The rows come from 4 hidden closed curves, with some noise, and rows from the same curve form a group. Each curve winds through 8 dimensions. The rows are also pushed far along 6 directions, which tell nothing about the answers.
In the rows, zero is written as 128.
Some rows, each with its group after it:
[141 155 127 154 132 136 133 118  98 126 139 154 138 158 145 151 124 120
 155 144 120 136 107 117  99 138 112] | (0)
[132 144 109 178 142 114 114 130 108 124 133 112 126 123 131 150 133 130
  94 106 140 119 123 146 105 122 137] | (3)
[135 123 139 142  99 100 133 156 132 136 134 103 110 183 155 156 156 146
 145 106 137  95 129 126 113 105 184] | (3)
[ 75 121  86  78 111 187 131 153 123  81 124 158 101 105  76 145 141 148
 153 160 105 124 111 132 121 128 103] | (3)
[127 135 134 107 131 134 130 113 112 111 122 149 140  86 108 108 107 130
 117 129 125 130 133 115 118 126 118] | (2)
[114 112  95  98 134 163 143 158 125 132 127 159 108 122 111 115 116 130
 101 100 132 130 131 158 129 127 132] | (0)
[150 112 160 111 131 112 108 146 132 111 129  94 129 143 126 111 123 166
 112  87 140 101 165 111 126 128 168] | (1)
[120 142 111 150 114 132 120 141 113  98 122 146 117 141 109 134 144 143
 129 103  80 119 129 112  86 148 122] | (1)
[119  68  96  53  75 142 138 188 153 145 119 160 107 157  91 140 137 106
 137  79 149 107 113 122 124 122 142] | (0)
[ 84 142 112 102 124 134 134 122 135  93 136 129 126  97 100 109 144 154
 125 153 107 107 131 134 120 130 123] | (0)
[178 151 163 143 158 123 120  95 109 128 118 149 173 103 139 134 126 101
 110 150 120 162 129  87 101 136  84] | (2)
[152 141 150 129 159 131 122  72 128 160 125 123 171  59 159 132 118  80
 147 209 166 177 111 145 171 108 102] | (3)
[123 125 147 132 133  99 141 131 131 144 129 104 120 124 144 103 126 137
 111 102 137 105 153 132 145 108 153] | (3)
[135 119 135  99 145 110 137 120 139 133 124 124 165  88 133 116 130 105
 109 135 124 142 138 126 134 130 117] | (0)
[127 126 127 144 124 132 120 154 138 136 128 101 105 132 135 142 136 145
 105 123 147 119 125 156 148 112 148] | (3)
[111 119 138  55 128 151 140 122 141 114 126 167 140 117  92 103 113 128
 128 149 122 139 137  96 128 134 101] | (0)
[134 111 145  71 102 120 146 129 153 145 131 152 151 147 130 139 135 105
 151 152 137 141 115 105 126 121 129] | (0)
[131 117 103 149 143 122 140 117 131 158 136 129 127 135 126 137 137  97
 119 112 148 136 122 153 125 125 120] | (1)
[116 132 154  85 142 132 137 103 148 110 121 131 139 109 119 121 117 142
 115 185 130 136 135  92 135 114 118] | (3)
[110 130 138 106 133 133 109 118 129  99 135 114 133 114  94 122 105 148
 122 136 137 123 135 110 132 134 117] | (3)
[109 123 106 122 145 144 151 135 124 158 133 143 110 149 138 139 119 111
 128 130 148 121 120 146 133 117 135] | (1)
[134 127 141 126 104 125 104 124 144 120 133 117 127 126 105 117 138 142
 131 128 139 119 125 125 133 136 121] | (1)
[131 124 139 102 122 133 153 114 127 131 118 157 125 131 142 119 140 129
 152 156 119 132 135 108 121 102 146] | (2)
[102 167 103 158 159 142 152 111  85 100 143 145 136 104 115 140 116 118
 137 143  87 134 112 131 101 157  63] | (1)
[147 125 143 135 148  94 148 102 128 166 137  96 159  89 156 129  98  99
 116 125 169 139 127 165 152 120 146] | (2)
[146 116 125 115 137 137 129 123 106 110 124 147 136 124 114 116 121 130
 138 104 118 141 150 111 107 131 128] | (2)
[144 113 146  97 106 124 128 133 130 112 120 156 132 177 125 129 147 133
 163 126 102 129 143  65  98 126 131] | (3)
[118 118 122 123 157 119 141 114 121 160 126 128 128 130 137 127 107 101
 129 118 150 124 139 127 134 114 144] | (1)
[163 129 162 105 147 124 142 128 125 136 126 139 155 109 140 124 119 119
  95 126 141 148 141 118 123 115 121] | (0)
[117 156 131 141 159 146 115 119 105  81 139 121 138  93 109 109 110 165
 106 132 104 138 146 141 121 148 109] | (0)
[ 99 115 117 101 127 133 132 131 139 144 143 112 117 124 118 121 102 135
 131 129 172 108 123 159 155 121 158] | (1)
[ 86 130 153  70  97 109 135 127 160 118 146 107 131 111 104 104 118 153
 132 151 145  98 128 126 156 121 141] | (0)
[ 63 188 110 130 189 136 141  38 106 122 150 143 162  34  99 110  87 102
 118 214 143 142 110 148 131 131  77] | (1)
[142 145 188 144 115  89 120 107 167 152 124  75 131 151 185 120 145 153
 145 179 138 107 129 119 162 116 178] | (2)
[141 143 109 160 137 134 161 117 108 132 122 165 129 151 156 152 155 110
 146 140  88 149 118 127  86 127 122] | (2)
[136 132 154 125 112 120 124 139 141 170 121 118 118 127 158 140 127 116
 118 147 171 111 108 132 162  98 147] | (2)
[123 125 133 119 140 134 107 112 121 122 117 117 130 100 125 124 123 122
 150 151 137 123 134 104 142 120 124] | (3)
[156 140 147 144 139 122 120 100 138 130 114 129 151 150 164 142 151 121
 156 176 100 147 124  97 111 141 131] | (2)
[148 108 122 131 133 137  78 127 128 102 117 125 134 116  83 102 124 137
 111  84 117 136 157 110 116 157 113] | (1)
[130 133 119 153 125 134 114 153 110 123 137 131 110 182 131 160 151 138
 136 106 129 110 125 119  99 123 140] | (2)
[ 86 137 143  81 119 130 149 125 148 123 138 111 125  73 104 112 112 145
 112 162 145 119 122 154 166 112 124] | (0)
[110 196  94 212 187 122 140  77  80 153 141 137 160  73 158 164  96  71
 106 173 129 151  80 170 115 145  79] | (2)
[156 128 165 102 135 129 132 133 119 116 125 138 147 144 146 122 122 141
 135 134 117 139 146  98 121 129 132] | (0)
[160 142 134 187 166  91 123  93  99 180 135 100 160  82 170 138 117  74
 122 122 172 143 124 162 146 110 129] | (3)
[122 157 151 141 150 125 132 123 108  93 133 127 124 160 131 124 144 163
 132 134  94 104 153  84  94 130 125] | (1)
[163 124 126 145 148 145 122 156  94 108 119 152 132 145 106 141 118 120
  94  66  99 142 140  98  86 158  78] | (0)
[102  91 130  75 110 130 147 158 157 178 134  99 102 119 131 138 115 115
 133 130 199 102 115 167 189  89 163] | (2)
[138 120  95 161 116 136 144 172 108 140 123 149 102 164 148 151 154 118
 130  81 107 126 122 148 108 121 139] | (3)
[135 158 137 187 158 106 117 112 122 131 130  87 139 119 160 128 122 137
 103 129 116 123 132 149 129 148 138] | (2)
[110 151 106 180 146 136 111 126  89 105 127 118 113 137 132 143 128 133
 155 122  96 114 127 117 115 145 112] | (3)
[128 121 112 130 130 114 155 128 118 139 130 147 135 155 127 150 129 100
 137 104 113 132 126 118  91 134 128] | (1)
[147  89  94 109 137 159 148 151 134 172 109 175 115 147 128 143 134  79
 111 102 140 156 119 141 123 123 116] | (1)
[149 124 114 153 144 128 106 128 100 133 131 124 142  95 121 126 126 105
 127  90 142 140 135 151 128 130 117] | (3)
[133 132 133  96 114 138 133 142 113  88 131 151 149 129 117 143 149 139
 151 140  97 135 127 103  93 135 117] | (0)
[133 147 176  98 138 130 134 109 128 102 131 130 147 108 125 105 135 145
 138 167 106 141 148  92 134 124  95] | (3)
[ 66 145 102  87 135 149 135 100 131  89 139 132 147  58  94 113 123 135
 151 190 104 135 118 150 140 141 104] | (0)
[184 115 115 159 143 142  88 129 112 121 119 143 151 137 123 144 138 108
 117  99 125 164 131 120  97 152 109] | (0)
[113 177 155 171 154 116 112 110 115  77 137  85 126 125 132 132 142 186
 114 161  99 105 145 108 111 131 127] | (3)
[114  91  87  77 149 154 166 124 112 145 131 154 132  76  99 127 104  89
 132 112 162 152 131 165 136 109 119] | (2)
[ 96 142 106 168 111 131 120 145 122  88 136 107  85 175 104 135 143 176
 139 103  94  85 128 120 101 151 132] | (0)
[118 108 135  98 125 120 129 158 138 131 143  87 123  99 115 116  90 149
  92  91 173 117 140 171 169 118 157] | (3)
[179 110 169 117 130 118 106 136 132 128 128 117 139 139 119 118 146 142
 106  95 157 130 161 103 119 110 137] | (2)
[143  69 117  62 146 130 139 111 151 177 111 131 147  65 111 112 111  69
 119 122 187 153 141 143 163 101 134] | (1)
[121  94 141  59 100 135 114 119 152 154 118 136 127 129 121 127 124 113
 179 161 177 120 121 105 157  99 165] | (1)
[179 102 150 133 129  85 160 133 148 205 130 105 144 149 187 158 139  87
 110 112 189 136 123 160 140  88 184] | (2)
[ 75 128 113 107 105 145 135 147 113 120 130 129  93 135 118 132 115 139
 181 136 122  92 115 122 147 123 136] | (1)
[103 123 130 123  73 117 132 155 156 145 144  98  98 135 120 127 130 149
 134 118 161  90 101 171 164 118 155] | (1)
[142 112 165  88 134 112 126 113 152 122 122 113 142 125 118  95 121 147
 112 123 135 123 164 100 131 125 152] | (2)

New rows. What belongs after each?
[108 132 124 149 101 118 120 121 139 144 131 117 109 157 139 135 137 126
 173 139 124 113 113 128 140 130 144] | (1)
[115 128 125 127 112 115 120 143 111 125 139 112 121 131 118 140 118 135
 141 102 150  98 125 132 123 119 157] | (1)
[121 146 125 111 144 142 144  91 114  97 122 172 141 155 136 141 160 132
 175 191  85 141 135  75  75 120 129] | (2)
[ 66 135  64 140 110 133 160 167 108 146 146 138 105 119 117 150 107  95
 132  96 122 104  82 184 138 144 105] | (0)
[180 120 158 115 148 136 117 110 137 127 123 148 164 136 138 125 129 116
 118 149 123 186 142 103 125 136 101] | (3)
[140 117 176 114 111 117  96 143 137 126 115  99 109 158 138 105 129 161
 147 117 137  95 156  84 153 115 158] | (1)
[111 146 132 133 150 119 124  74 133 144 139 122 151  75 127  99 109 108
 131 169 149 147 127 148 160 123 111] | (3)
[ 91 158  96 184 171 118 136 120 112 107 139  94 127  88 120 118 118 138
  86 109  91 123 139 170 124 156 107] | (0)
[ 80 153  97 151 125 143 145 126 125 133 128 155  93 165 134 136 132 133
 141 149  99 112 110 134 116 130 132] | (2)
[136  90  88 127 126 138 136 196  99 129 127 148 105 151  98 128 123 119
  99   4 112 119 154 143 100 140 129] | (3)
[110 115 125  84 137 138 147 108 154 136 120 137 133 101 124 112 129 122
 129 170 129 140 132 132 146 118 130] | (0)
[109 118 117  65 127 122 164  99 134 137 135 141 167  79 123 149 117  84
 161 181 151 144 103 133 128 116 122] | (0)
[125 141 140 180 131 121 110 163 126 115 128  83  86 149 146 107 133 183
  90  84 110  97 155 145 150 127 150] | (3)
[ 69 149 140 106 109 125 113  93 138 114 144 105 118 118 117 112 118 154
 186 191 144  93 119 121 157 118 153] | (1)
[105 133 116 132 125 141 128 132 143 123 125 142 104 173 122 127 155 148
 130 140 102 117 133 116 111 131 138] | (2)
[122 153 156 124 117 126  85 103 125  56 137 123 142 137  94 105 140 182
 151 153  94 118 149  67  99 146 116] | (3)
[152 146 122 173 163 113 140 124  92 140 135 115 151 102 159 164 110 101
 103 119 144 147 115 153 117 121 118] | (3)
[100 100 127  92 107 127 124 141 163 153 129 111 102 122 108 106 121 136
 117 116 168 108 135 150 169 106 158] | (3)
[129 117 124 119 126 116 136 120 135 160 130 119 133 123 153 127 118 105
 145 138 163 117 113 143 152 118 150] | (0)
[146 131 112 175 156 135 138 147 110 146 119 131 115 146 156 149 138 113
 105 102 112 143 131 145 119 127 122] | (3)
[106  98 108  67 144 152 151 134 121 141 117 155 122 112 114 127 111 103
 139 127 142 128 135 119 130 111 135] | (1)
[120 122 107 144 124 126 113 116 136 144 130 116 129 106 116 124 114 113
 128 118 142 134 117 161 145 140 126] | (1)
[ 95 137 127 131 103 124 116 135 126  96 138 106 105 121 124  99 129 172
 153 128 118  96 137 138 151 123 155] | (3)
[120 147 131 135 132 118 137 109 120 139 131 127 143 101 144 135 109 116
 130 149 134 130 112 144 132 128 140] | (1)
[102 110 102 113 108 133 157 171 127 142 145 119 108 146 131 156 108 127
 137 100 147 121 109 174 144 122 153] | (3)
[108 143 114 182 109 127 133 143 129 129 145  99  91 185 152 140 147 155
 166 127 109 101 111 156 137 144 138] | (1)
[119 120 131 110 107 131 150 130 132 150 126 147 121 157 152 144 113 105
 172 154 130 138 105 113 148 121 126] | (3)
[165 107 134 112 121 118 143 141 127 177 128 141 150 119 145 164 108  76
 109 119 188 155 101 143 139 103 128] | (3)
[147 132 109 163 155 104 134 105 117 145 146 117 161 100 149 133  96 104
  97 110 158 159 124 179 130 129 141] | (3)
[191 113 194 114 139 101 108 114 144 132 110 122 151 154 149  96 159 135
 124 117 118 139 183  60 119 115 142] | (3)
[131 125 131 138 118 119 119 153 141 121 130 109 125 147 140 128 145 145
 122 111 105 128 138 140 132 138 145] | (0)
[136 123 111 156 136 128 147 150 124 145 120 133 111 154 162 146 113 122
 102 107 125 137 122 145 131 123 140] | (3)
[127 128 130 118 135 141 134 163 108 102 136 134 123 117 100 116 118 146
  98  77 110 130 150 133 121 139  99] | (3)
[ 66 164 112 140 134 130 151 131 104 104 150 114 114  91  97 128  93 142
 120 128 112 104 110 150 137 148  87] | (0)
[116 146 134 154 121 145 124 139 125 105 129 123 100 163 128 127 158 161
 153 137  87 115 133 116 124 140 109] | (2)
[139 147 133 165 167 104 129 114 106 116 146  90 153  93 124 126 121 135
  91 102 134 127 145 155 114 136 124] | (2)
[151 127 143 138 144 119 133 134 119 153 130 132 126 127 129 121 121 117
  85  94 158 129 143 130 129 108 128] | (2)
[196  43 137  22 156 168  90 137 164 135  90 163 160  86  63  98 135  98
  65  92 171 177 177  89 121 119 115] | (2)
[165 126 113 151 151 126 148 113 113 142 115 169 149 151 160 151 145  87
 126 128 105 168 128 108  86 123 119] | (3)
[122 141 118 159 119 145 115 140 116 128 120 154 101 182 136 134 132 134
 141 120 100 122 122 106 114 140 122] | (2)
[165 113 169  78 138 115 125  86 158 132 115 116 178  74 132 126 144 109
 131 189 153 162 137 106 138 109 129] | (0)
[130 100 114 128 117 125 106 145 139 140 115 111 107 141 128 139 127 130
 119 105 160 109 129 130 137 110 169] | (3)
[130 167 142 152 154 139 147  92 113 121 127 141 138 108 143 138 134 126
 132 188 109 147 116 120 119 127  92] | (0)
[151 149 186 125 126 116 123 122 129 107 134 121 144 171 161 118 135 166
 149 153 105 127 149  84 122 131 143] | (0)
[150 154 183 176 148  78 123 101 129 148 136  74 127 120 175  86 116 163
  96 115 156 106 166 141 158 100 180] | (2)
[121 124 117 134 161 117 160 102 121 180 128 126 141  96 162 132  94  72
 133 144 155 151 118 161 162 115 125] | (3)
[131 123 107 128 136 121 154 122 113 137 129 158 140 151 133 154 127  96
 137 120 120 140 120 113  93 125 126] | (3)
[131 107 147  73 108 117 132 145 145 145 129 127 137 116 106 132 111 118
 107 112 170 113 123 120 133 116 143] | (2)
[131 114 137 107 130 125 156 129 136 149 138 124 128 143 131 142 139 114
 144 133 145 133 128 135 132 113 128] | (2)
[155 124 151 122 122 112 110 113 127 119 125 119 150 118 143 116 134 134
 148 137 137 134 141 110 132 118 145] | (3)
[149 121 125 128 118 126 151 148 110 149 128 138 134 128 160 166 124 100
 140 128 146 141 104 141 130 109 133] | (3)
[170  98 104 112 124 158 125 159 118 135 117 158 138 116 113 151 135  99
 112  95 141 153 113 144 109 135 108] | (1)
[134 115  79 144 128 150 158 180  95 140 127 162 108 167 152 161 132 111
 132  77 111 127 113 158  98 131 142] | (0)
[108 123 145  92 119 127 149 128 135 130 124 123 123 116 129 116 113 132
 151 146 125 115 128 115 151 126 128] | (1)
[161 103 144 109 143 121  99  96 151 154 111 122 149 104 133 111 135 109
 122 144 164 146 147 119 143 109 156] | (1)
[113 143 121 140 162 124 138 110 120 108 143 125 135 128 106 120 130 141
 103 118 112 127 150 127 100 137 115] | (2)
[159 114 137 115 141 125 116 131 132 102 119 146 142 151 106 126 143 139
  89 100 111 143 159  88  81 132 129] | (3)
[160 104 148  96 126 128 137 149 132 143 132 127 136 154 135 140 130 125
 129 111 163 124 132 119 124 115 144] | (1)
[163 119 135 155 151 120 119 152 101 159 120 108 129  98 144 144 114  99
  94  81 162 128 131 145 143 111 123] | (3)
[132 142 147 135 113 117 125 111 119 122 128 131 136 139 136 140 144 121
 172 154 116 123 120  93 115 125 121] | (1)
[162 109 161 124 143 121  91 122 148 120 110 106 130 134 129  90 149 155
 110 113 124 130 179  98 136 122 151] | (3)
[146 112  86 119 155 168 147 133  97 120 121 174 136 124 113 157 119 105
 121 112 120 165 124 141  86 136 112] | (0)
[144 155 126 172 163 124  96 103 106 118 120 129 144  97 128 109 108 133
  79 115 123 133 142 126 111 142 125] | (2)
[ 94 113 112  42 120 171 128 136 142  98 128 173 135  82  70  97 124 138
 114 148 122 141 132 130 131 130 103] | (0)
[144 143 143 133 118 120 152 106 114 149 121 160 142 143 167 149 127 100
 167 166 123 142 105 106 115 115 131] | (2)
[140  98 126 119  97 131 116 168 140 154 129 116 109 150 128 136 115 126
 125  88 168 118 116 154 154 123 154] | (0)
[130 139 148 116 143 120 143 117 123 135 138 118 144 102 123 121 104 120
 112 134 148 129 126 131 139 130 105] | (1)
